The rows of a group lie close to one hidden flat surface of 6 dimensions, which may be shifted away from zero. Surfaces can cross.
In the rows, zero is written as 128.
Known rows, each followed by its group:
[ 89 139 104 168 120 123 142 177 132 112 139 124 123 134 159 144 104 141] -> F
[156 119 127 112 137 106 118  80 137 149 148 137 162 117 107 131 129 118] -> S
[108 145  68 162 144 133 144 105 167  93 124 133 132 110 108 147 114 145] -> F
[103  58 158  89 170 106 125 147  75  62 134 174 143 143  65 109 182 135] -> P
[147 150 145 113 167 157 141 125 114 115  79 113  83 109 101  80 148 129] -> S
[145 132 104 130 109 153 110  68 163 149 109 144 139 112 114 135 123 138] -> S
[134 139 151 133 159  96 149 143  91 156 150 146 159 122 135 108  98 133] -> R
[127  72 123 146 172  82 108 108 107  89 155  72 131 103 141 117 101 170] -> R
[147 103 116 123 174 159  83  47 135 131 104 110 151  83  97 104 123 166] -> S
[154 129 162 101  90 132 104 142 112 175 100 148  92 145 155 125 140 124] -> F
[128 156 159 104 195 189 140 124 112 118 108 109 143 111  98  84 146 117] -> F
[134 166  94 137 148  67 150 145 146 149 188 148 170 142 160 178 105  93] -> S
[120 182 144 170  53 179 175 134 143 191 107 165 152 137 118 106  93 131] -> F
[ 88  99 142 149 151 121 173 151  98  78 153 133 157 130  82 100 132 139] -> R
[118 143 114 105 173 108 148 158 124  92 144 150 128 140 113 148 161  91] -> P
[118 138 107 102 150 139 149 114 151  96 145 187 169 141  65 154 173  92] -> P
[131 151 131 107 199  86 154 166  96 107 136 153 115 133 121 122 148 101] -> R
[ 92  78 143 130 129 113 148 134 114 102 172 176 195 146  75 144 139 133] -> P
[122  77 104 118 186  70 117 110 126  73 198  74 162 123 135 158 136 117] -> R
[171 159 117  71 194 123 114  99 137 118 101 165 103 119  94 127 176  88] -> S
[117 148 158 118 113 191 122 174 119 141  76 127  84 137 140 102 142 138] -> F
[143 164 107 118  83 152 133 124 172 147 104 158  98 141 122 155 145  95] -> R
[131 149 109 137 145 144 133 120 146 117 123  84 118 116 141 126 122 122] -> S
[104 128 109 174  67 102 159 173 132 101 119 137  77 146 131 134 114 135] -> R
[109 160  92 150  65 178 153 122 178 134 111 182 140 141  96 153 136 112] -> P
[112 168 100 184  28 113 173 156 157 175 134 183 128 154 145 149  81 129] -> F
[139 138 129  94 183 144 110 125 119 116 101 122 105 117 120 121 155 113] -> F
[147 152  94 127 138 162 122  97 176 106 106  84  96 116 130 139 144 110] -> S
[144 132 132  91 205  97 127 163 101  79 114  90  67 125 143 116 166 106] -> P
[131 153 124 110 167  98 143 176 114 100 133 117  87 136 147 136 149  97] -> P
[ 66  88 134 152  73 134 144 181 113 121 140 194 159 160 110 144 127 156] -> P
[ 80  98 131 151 130 150 177 154 112  41 117 133 119 136  53  99 158 138] -> R

New rows. What belongs after each?
[141 173  68 128 181  93 149  97 165 114 145 165 146 117  95 157 133 100] -> F
[122 158 100 147 165 142 138 135 150 104 132  60 114 110 158 131 109 128] -> S
[154 179  97  97 165 113 138 123 151 124 102 182  91 123 106 144 162  83] -> F
[123 147 121 132 130 127 132 168 122 106 109 120  86 137 148 130 138 124] -> P
[120 113 139 119 192 110 148 126 103  90 157 121 155 125  94 113 143 124] -> R
[118  96 102 142 103 111  86 139 136 114 122 114  88 130 169 156 121 159] -> F
[178 109 157 118 144  84 147  62 113 113 156  69 142 108  91  91 137 104] -> P
[119 140 107 115 172  70 158 180 123  73 158 137 102 149 129 159 157  80] -> R
[123 123 123 155 166 188 110  88 125 114  82  67 117  79 119  78 108 193] -> S
[157 147 152 115 116  78 163 131 109 159 152 163 142 149 114 124 133  81] -> S
[180  95 145  92 106  78  70  92 118 175 126 147 114 127 155 145 137 123] -> F
[108  58 135 124 159 145 102  97 113  84 131 111 156 113  94 119 145 164] -> P
[131 138  95 137 165 143  87  76 142 168 112 181 171  93 119 140  96 177] -> S
[164 150  95  68 197  96 107 111 157 112 146 129 119 130 133 173 179  61] -> R
[157  79 125 109 105 148  50  72 141 127  78 112  78 108 133 125 146 169] -> F
[143 147 130 121 127 151 127 123 122 133  71 143  78 116 110  95 135 146] -> R
[100 103 127 102 165 123 131 145 115  81 141 176 150 142  87 140 162 115] -> P
[122 174 101 132 170 166 113 128 131 154  70 185 116 103 119 112 108 168] -> S
[134  95  73 153  96 151  85  48 174 111  91 115 110  97 112 138 114 183] -> F
[ 89  81 135 117 128 159 106 158 105  77  88 155 101 133 104 119 160 165] -> P
[141 133 168  99 198 152 126 108 101 147 138 104 174 108 112  96 130 124] -> F
[105 121 122 119 158 133 158 137 128  66 140 133 135 139  76 130 169 106] -> R
[173  94 131  85 146 117  62  79 126 135  99 123  94 116 127 128 158 136] -> F
[128 146 133  98 192 111 150 148 108  99 129 151 127 133  96 120 157 101] -> R
[146 128 160 146  65 152 126  80 130 193 126 138 171 119 119 108  88 148] -> F
[155 116 149 112 134 109 151  85 119 103 142 118 134 121  77 104 154  98] -> P
[153  83 153  98 130 161  64  81 117 136  90  99 105 107 132 109 143 162] -> F
[141 146 119 112 188 163  97  90 121 149  67 179 126  91  94 101 127 168] -> S
[130 183  70 127 148 167 134  91 196 119 128 122 143 117 117 160 137  98] -> P
[164 194 135  95 137 118 138 135 132 188 122 180 126 134 142 135 132  87] -> R
[166 166 182  84 128 155 128 124 109 190  97 162 126 134 113  95 150 100] -> F
[ 94  98 117 147 115 119 147 107 142 123 189 159 225 139  92 152 111 131] -> P
[106  41 164 108 163 110 114 129  72  74 142 127 147 127  91 104 156 160] -> P
[175 115 142  89 175 119 131  51 126  91 119  89 118 104  68  95 177  98] -> P
[126 142 132 141 154 171 112 102 117 150  67 143 116  91 107  81 110 183] -> S
[119 144  92 113 158 142 140  97 169 102 157 159 180 131  80 161 149  93] -> P
[158  68 142  95 124  68  58 126  99 150 143 114 107 129 187 148 133 144] -> F
[107 108 174 141 110 120 122 179  87 162 156 102 147 142 183 122 101 147] -> F
[140 128 115 116 161 108 148  82 143 110 167 122 180 126  90 136 143  93] -> P
